The first 8 rows are patterns. Each new row is the sum of 2 different patterns, raised or lowered, with some noise. Before adding, each is slid sideways (what falls off one end comes back at the other), maybe read backwards, and multiplied by a number that may be negative. Names go in the order of the patterns.
(in the rows, 128 means zero)
Some rows, each with the names of its patterns after it:
[141 153 117 122 157 107 144 121 135 154 115 125 113  94 124 105  99 112
 153 162 134 111 119 151  97 157 132 135 103 123 140 162 108 103 161 107
 111]	A
[114 151 102 103 136 153 110 141 148 114 156 118 146 118 115 109 100 106
 142 154 130 148 145 107 131 125 138 101 152 113 118  98 152 158 116 124
 102]	K
[123 142 124 112 134 111 108 110 105 110 118 149 159 156 133 105 162  94
 155 125  97 119 159 120 124 141 123 111  94 112  98 143  94 114 149  98
 154]	Q
[112 111 122 124 118 123 131 149  94  97 140 101 132 152 106 160 141 148
 155 143 126 144 106 105 129 114 107 107 103  99 142 135 120 149 160 144
 117]	T
[149 116 126 137 149 159 148 142 132 117 144 142 109 135  96 146 160 118
  94 159 133 137  99 147 109 101 140 126  95 109 119 142 105 115 135 128
  95]	W
[103 129 120 128 155 160  96  99 149 122 117 109 147 129 117 142 111 106
 130 116 137 129 120 132 142 121 116 127 154  94 114 110 146 127 148 102
 128]	B
[157 115 100 117 124 122 102 128 147 113 132 159 140 111 110  99 119 137
 112 103 154 118  97 127 109 125 148 159 112 157 138 143 125 129 102 102
 135]	S
[124 117 102 136  97 116 162 130  94 158 155 105 153 135 145 144 136 139
 130 111 153 152 146 144 106 126 146 117  98 107  97 113  97 151 145 113
 155]	D

New rows, each followed by the names of its patterns:
[100  75 110 112 114  96 142  69 136 168 103  77 110 123 105 142 103 125
 113 150 166 139 149 129  85 109  68 105 113 120  86 156  96 116  95  96
 149]	K W
[201  98 129 214 164 124 154 131 124 148 158 160 169 192 107 127  95 159
 123 133 166 162 139 162 172 186 166 139 136 152 175 160 170 178 159 124
 174]	B D
[164 155 135 198 165 147 159 116 129 152 118 191 102 134 190 125 111 178
 197 114 196 180 122 122 168 163 129 171 136 208 149 184 179 133 123 148
 155]	A D
[101  74 115 105 111  76  76  96  78 111 105  77 112 136 128 107  76 120
 102 101 111 123 101 137  94 103 125  74 135 149  74 168 113 126 111 153
 117]	T W
[132 122 105 112 117  88 144 176 138  92 157 101 123  98  83  76  92 132
 125 127 150 139 151 138 153 136 135 111 118 153  82 145 131  82 169 139
 150]	Q T
[118 122 119 123  90 118 103 132 132 115 164 153 108 128 144 140 110 122
 154 153 130 115  88 102 109 130  91 132 146 150 143 155 132 122 155 123
 117]	T S
[ 87 105  83  87 137  81 139 102 148  95  88 152 126  69  94 112 110 101
 100 105 144 141 108 116 104 125  82 136  85 111  97 115 110 121 124 107
  68]	K W
[135 106 159 110 118 123 112 106 128 153 146 135 138 128 107 110  67 103
 119 127  97 161 112 108  89 149 144 117  91 137 156  90 120 146 105  72
 117]	A S
[135 142  92 144 137 126 113 167 154 122 135 149 118 128 127 116 148 115
 131 124 108 102 160  86 101 101 120 147 154 134 134 133 161 178 151 157
 114]	S D
[112 127 129 165 160 158 173 147 108 140 120  90 111  92  86 119 102  88
 131 119 103 133 134 158  96  87 137 118  97 125 143 123 162 103 100 113
 112]	T D
[ 99 132 117 133  94 155 133 120 106 125 121 149  89  90 163  97 110 146
 125 106 113 159  79 109 143 150 142 107 121  88  99  98 119 100 126 127
 136]	A B
[106 157  94 121 150 173  96 149 114 152  95 161 105 106 154 110 120 173
 177 113 111 135 161  91 105 110  85 153 141 112 126 101 106 124  96 131
 104]	B D
[108 134  98 140  92  91 119 148 139 121 132 136 106 115 135 111  94 100
  84 118 127  98 113 119  91 100  99 149  76  74 166 133  94 121 144  96
 136]	B D
[ 99 131 147 131 128 126 140 181 121 137 179 118 180 134 111 135 166  95
 110 156 116 119 192 171 129  92 154 164 173 112 163 151 121 127 183 155
  96]	A S
[159 143 110 110  96 101 133 102  80 142  89 104  99 106 135 123 163 110
 168 136 132 100 118  95  68 129 165 107  71 126  87 121  85  94 112  86
 123]	Q S
[162 165 139 165 141 123 148 114 110 138  94 156 127 125 112 129 120 148
 122 113 132 125 111 116 110 135 115 133  89 144 111 134 118 137  91 106
 146]	A W
[ 96  98 131 104  62 104 128  68 112 111 117  98 105 119  98  98 111 119
 116  91  95 137 105 115 109  89  96 124  95 102  79  92  92  77  83 115
 115]	W B
[167  83 168 158 119 136 140 166 192 129 107 181  94  96 149 145 104 111
 141  85 162 134 134 178 151 147 110  88 116 109 103 108 156 170 158  85
 100]	A T
[166 148 118 167 190 171 156 141 151 120 126 143 117 145 167 131 109 174
 130 121 159 147 144 133 177 146 150 128 141 116 114 141 141 108 106 106
 102]	T D
[117 112 154 134 166  92 153 126 126 107 126 126 144 125  84 131 132 110
  89 127 114 128 165 117  97 145 115 116 122 119 122 114 111 143 132 125
  80]	B S
[134 135 137 141 114 118 103 142 162 128 138 153 125 135 104 173 124 167
 103 124  86 177 158 142 129 117 120 126  81 139 165 134 121 155 165 102
 155]	K B
[130 136 134 162  98 124 142  92  90 127 115 132 130 134 146 166  79 146
 114 120 105 175 132 103  71 128 152  84 108  97 100 172 107  97 145 132
 136]	A K
[ 91 135 156  72  80 107  81 135 123  75 153 144 124 151 144 101 151  82
 107 108  94  80  76  73  94 148 125 123 148 129 132 100 108  79 126 101
 101]	K T
[126 141 163 122  89 147 112 113 139 151 117 132 124 123 153  91 126 164
 101  93 115  76 110  99 117  97 150 160 104  98  92 123  75 133 135 121
  87]	A D
[180  80 138 119 133 119 120 126 132 130 154 135 131 108 137 123 114 140
 183 122 131 132 126  83  79  91  97 112 138  94  96 153 119 168 130 113
 145]	T W
[137 142 146 177 148 169 176 144 170 115 124 149 134 176 175 132 199 183
 194 198 158 162 186 151 156 174 157 164 131 163 162 147 170 178 171 164
 182]	T D
[136  96  60  90  85 110 109  95 118 100 107 107 113 115 142 106 110 137
 125 134 111 103 141 115 107  60 140 125  85  92 111 121 100  94 134 110
 111]	K W
[114  87 104 106 111 108  97 108 118 102 125 129 113  92 117 122 116 109
 132  71  92  77 136  87 113  91 124  91 134 110  92 150 149  77  92 149
 116]	B S
[183 179 150 142 159 199 117 157 128 120 176 181 164 138 117 121 145 105
 164 127 119 210 160 119 184 169 172 175 157 180 141 157 123 159 166 156
 213]	A D
[150 181 119 149 184 185 142 179 155 142 162 102  98 156 161 168 139 173
 139 154 143 161 111 154 165 109 156 159 148 178 127 143 110 129 106 161
 111]	K T
[156 136  84 165 167 106 159 126 141 145 129 123 132 121 149 127 168 151
 122 108 143 103 121 108 117 115 106 145 120  89 173 143 100 108 140 113
 103]	B D
[128 137 138 127 137 150 126  83 143 170 136 109 153 126 141 106 119 103
  86 123 152 157 160 148 129 133 156 107 124 153 108 162 114 120 125 129
 121]	Q S
[113 106 108 140 133  75  75  95 144 128 138 145 180 121 118  94 125 130
 150  89 120 140 152  77  88 144  98 122 156 102 174 152 129 161 142 107
 156]	T B
[137  79 125  88 113 149 134 150 147 145 130 143 110 107  76  86 127 126
  79 171 117 108 161 148  92 138 103  93 146 145 164 123 169  98 155 134
 114]	K Q
[164 116 125 134 137 168 148 140 169 156 140 117 152 145 168 162 115 207
 145 156 202 175 145 147 134 135 173 114 149 126 114 129 190 179 131 150
 168]	A T
[127 139 148 125 100 150 120 137 174 152 160 167 161 160 170 163 122 134
 142  95 122 135 103 144 132 131 148 106 163 175 102 125 157 127 149 147
 173]	T W
[116 142 143 167 110 133 125 180 135 116 153 160 121 153 128 135 101 163
 128  99 130 153 129 166 110 114 139 146 102  96 131 138 125 128 144 101
 161]	W B
[109 137 132 127 108 157 113 153 130 157 152 136 182 197 123 127 167 163
 128 169 148 149 126 155 122  99 133 164 124 180 151 147 165 153 128 142
 134]	T W
[ 67 119 124  93  87 102 145 141 151 100 160 132  94 141  65 106 105  98
 134  84 125 130 103 115 130 128  68 101 104  79 117  85 155  83 105 109
 138]	A Q
[ 93 119 104 130 128 109 132 106 121  98 123  90  84 152 123 114  83 105
 134 112 141 117 154  99  95 131 171  82 134 125 113 135 157 159 107 105
 124]	A Q
[ 93  65  51  56  63  69  80  88  46  79  69  70  48  86  57 102 126  88
 123  79  78  58  63  39  42  93  90  63  65  64  97  50  67  69  67  77
  60]	Q S
[ 99 159 162  99 117 158 131 134 123 150 162  97 153 112 100 140 131 133
 138 173 175 135 131 140 147 114 140 156 172 105 103 176 173 124  87 185
 102]	A W
[155 125 166 179 147 178 159 165 141 153 193 176 193 181 115 131 155 133
 119 150 117 165 113 195 180 126 199 157 123 110 178 115 122 180 145 150
 200]	K D
[118 171 109  61 167 145 103 112 137 118 107 137 124  88  88 129 150 112
 120 102 113 105 124  81  96  99 122 112 150 142 107 133 126 117  80 131
  64]	W D
[107 107 109 105  79  92  92  89  69 128 139 104 105 126 100  90  93 132
  57  83 127  99  90 124 105 105  98 136 121 109  48  61 146 135 135  84
 156]	A K
[142 103 111  97 130 171 125 105 137 155  89 114 120  99 134 119 121 100
 129 112 119 135 154 155 156 123 158 116 107 136 110  78 159 118 112  99
 140]	K T
[114  93  74 136  77  74 127  93  60 136 148 100 154 149 132  81 116  87
  89 137 121 141 135 159  99  73 124 111 104 119  74 117 142 130 130 121
  99]	T D
[157 144 145 123 113 128 170 128 145 125 109 128 133 158  97  95 113 139
 106 140 133 102 166 148 119 149 137 163 140 114 127 138 127 101 154 132
 122]	A S
[115  60 139 118  85 110 134 109 131 114 124  84 141 105  78 145 125 120
 143 144 122  76 136 155  66  72  88  95 125 130  97 124  81  98  87 100
 142]	B D
[121 109 103  97 114  95 135 139 105 128 100 126 144 108 110 141  94  93
 118 118 101  72  86 105 137 115 107 116 127 101 112  76  83 109 122 105
 129]	T S
[145 123 138 119 108 144  84 121 122 143 103 121  79 160 110 107  80  88
 132 128 124 119 113 119 108 131 130  90 143  96 138 109 145 133 110 155
 153]	Q W
[ 93  84 137 120 153 138 104 151 159 113  96 138 144  82 126  92 151 115
 151 112 140 125 147 109 109 151 143  84 118 146 123 111 130 130 142 127
 160]	K B
[105 140 151 101 128 181 105 159 177 183 100 122 150 157 125 139 105 179
 151 112 149 143 162 193 193 142 170 144 178 112 144 131 112 131 188 128
 105]	W S
[137 107 128  93 137 115 131 138 153 180 121  93 124 105 123 144 130 162
 147 144 183 130 141 159 135  90 108 131 117 138 120  85 172 163 121 134
 180]	K T
[149  86 141 135 119  94 122 122 107  94 130 129 129  60 135 113 106  77
 148 104 131  83 115 141 112 125 109  69  74  92 106 117 112 132 137  96
 138]	K W
[134 153 167 135 148 116 126 129  95 104 100 108 146 116 109 138 111 142
 112  91 152 135  86 150 120 125 125 163 143 140 135 155 124 146 105 130
 158]	W D
[ 58 108  77  94  92  82  94  48  31  43  69  56  56 124 129 123 102  72
 103  70 119  58  55  57  79  51  62  59  94  44  47  92  41 125  84  44
  93]	Q T
[140 158 162 149 123 114 134 125 143 140 177 144 125 161 145 104 147 151
 147 154 134 127 127 146 112 131 150 118 124 146 171 134 134 129 159 126
 143]	B S
[158 126 124 103  86 132 133 128 105 146 102 125 128 138  99  99 136  72
  97 131 163 138 148 112 104 114  98 130 101 128 162  75  96 160 142  91
 125]	K B
[135 123 131 124 144 123  96  77 121 115  92 108 116 116  79 122 108 124
 153 158  94 121 124 115 101 132  93  97 114 157  86 105 115 134  97  75
 125]	K S
[163  93 169 107  97 120 114 137  95  98  92 114 128 123 126 131 158 129
 153 163 141 133 112 148  99  86  97 112 122 150 153 130 150 143 106 107
 154]	K T
[140 148 118 168 127 133 139 128 161 147 157 162 154 143 143 163 146 111
 173 138 177 114 151 149 153 162 174 165 161 145 113 116 176 147 132 168
 151]	Q B
[156 114 148 118 110 136 157 127 128 159 179 140 132 141 138 120 162 133
 146 157 177 147 141 169 133 143 177 141 157 162 142 181 184 137 133 154
 134]	T W
[129 126 139 177 149 136 128 143 144 141 156 154 122 151 163 132  95 145
 149 118 118 138 151 113 158 154 120 167 146 157 145 121 155 156 123 109
 169]	A B
[120 121 134 183 138 186 145 125 163 191 137 142 151 129 159 121 114 110
 149 134 139 123 156 127 188 165 130 132 167 158 138 170 130 154 171 132
 154]	A S
[ 94 113  87  75 115 118 135 151 125 152 104 149 107  70 172 124  96 120
 102  95 157  88 104 130  89  78 125 134 114 178 100 141 170 169 167 142
  91]	Q T
[154 163 158 128 133 127 140 138 144 130 188 173 107 119 132 133 146 153
 190 133 163 179 159 150 163 109 141 180 134 144 169 148 140 118 154 181
 154]	S D
[ 86  71 108  74  99 102 134 101 171 145 106 100 152 133 136 141 151 145
 107 123 152 100 112  98 129 111 176 137  87 121 171  87 143 137 105 146
 117]	W S
[ 86 129 144 121 152 128 145 134 148 134 118 132 152 127 129 145 157 126
 107 134 155 127 153 157 113 139 126 116 106 128 118 111 144 129 115 165
 112]	W S
[113 131 126 141 138 111 153 146  88 112 133 121 137 142 132  92 133 137
 124 161 157 163 158 131 163 111 101 164  77  78 167 116 122 108 112 118
 105]	T D
[139 185 112 106 151 127 125 107 142 132 141 176 136 111 146 139 124 118
 115 125 141 131 112 120 177 104 136 141 170 149 180  99 155 118 119 139
 116]	T B
[156 109 120 153 110 111 112 126  86  96 157 162 115 147 129 105 136 123
 135 133 158 139 115  88 172 141 105 142 134 129 102 154 147  94 116 131
 108]	W B
[184 144 138 132 166 141 125 115 125 129 149  96 121 118  93 113 150 161
  86 186 151  95 134 159 144 136 146 135 164 102 165 167 113 129 101 144
 133]	A W
[192 153 180 177 153 155 145 156 114 163 166 119 159 142 152 175 162 136
 172 184 142 151 164 140 125 171 117 166 149 147  96 107 169 140 170 184
 147]	Q T
[195 151 150 208 130 164 142 125 160 150 163 171 168 162 174 154 183 154
 143 189 168 118 198 179 170 215 166 190 150 203 162 149 187 187 198 166
 197]	Q D
[109  97 133  94 102 116  75 104 125 125 137 126 123  76 137 105 101  70
  97 130  82 116 131 152  73 120 120 124 127 105  68 138 126 127  79 133
 106]	K B
[115 141 141 151  96 151 140  88  65 162 131  82 137  99 145  85 126 141
 122 158 156 103 102 109  95 108 135 102 126 115 146  73 161 139 163  82
  88]	K B
[120  78 177 122 107 132 140 122 135 122 116  87 126 103 123 175 159 155
 128 180 109 132 128 122 107 137 101 102 151 121 101  95  99  88 134  78
 135]	Q D
[ 62  65 100 103 123  99 154  92 126 131 117  78 107  88 119 129  75 108
 125  83  99  83  86  93 153 114  69 108 128  77 111  91  82  88  91 120
  96]	W S
[135 118 137 108 162 135 162 166 103 101 153 158 118 114 173 143 124 135
 180 120 113 123 140 128  95 113 101 116 115 125  86 126 122 173 111 125
 143]	W S
[121 174 163 146 147 105 156 117 131 134 179 151 138 196 133 113 154 169
 129 187 129 166 192 180 168 144 157 109 127 124 152 159 156 134 167 134
 180]	Q B
[141 164 118 120 146 116 139  80 137 133 134 163 144 111  96 133 119 121
 102 127 150  77 144 146 156 118 166 186 154 156 107  98 177 154 130 113
 130]	K W
[147 164 173 124 149 180 148 130 145 149 153 110 161 183 158 170 150 132
 126 136 141 122 163 153 142 174 194 143 151 171 174 157 164 178 167 152
 160]	S D
[192 174 184 209 203 156 148 188 152 132 151 198 161 184 169 159 157 144
 147 136 188 201 138 175 171 136 206 126 130 155 167 128 164 144 207 172
 176]	T W
[133 156 189 190 160 167 151 182 163 151 188 174 197 175 187 211 161 179
 169 120 130 188 151 134 189 157 149 171 207 140 141 106 161 162 121 197
 177]	A D
[185 166 191 138 132 193 157 155 145 144 155 123 180 139 152 172 182 162
 164 139 112 168 185 118 183 158 174 191 149 104 156 171 125 159 186 183
 166]	Q S
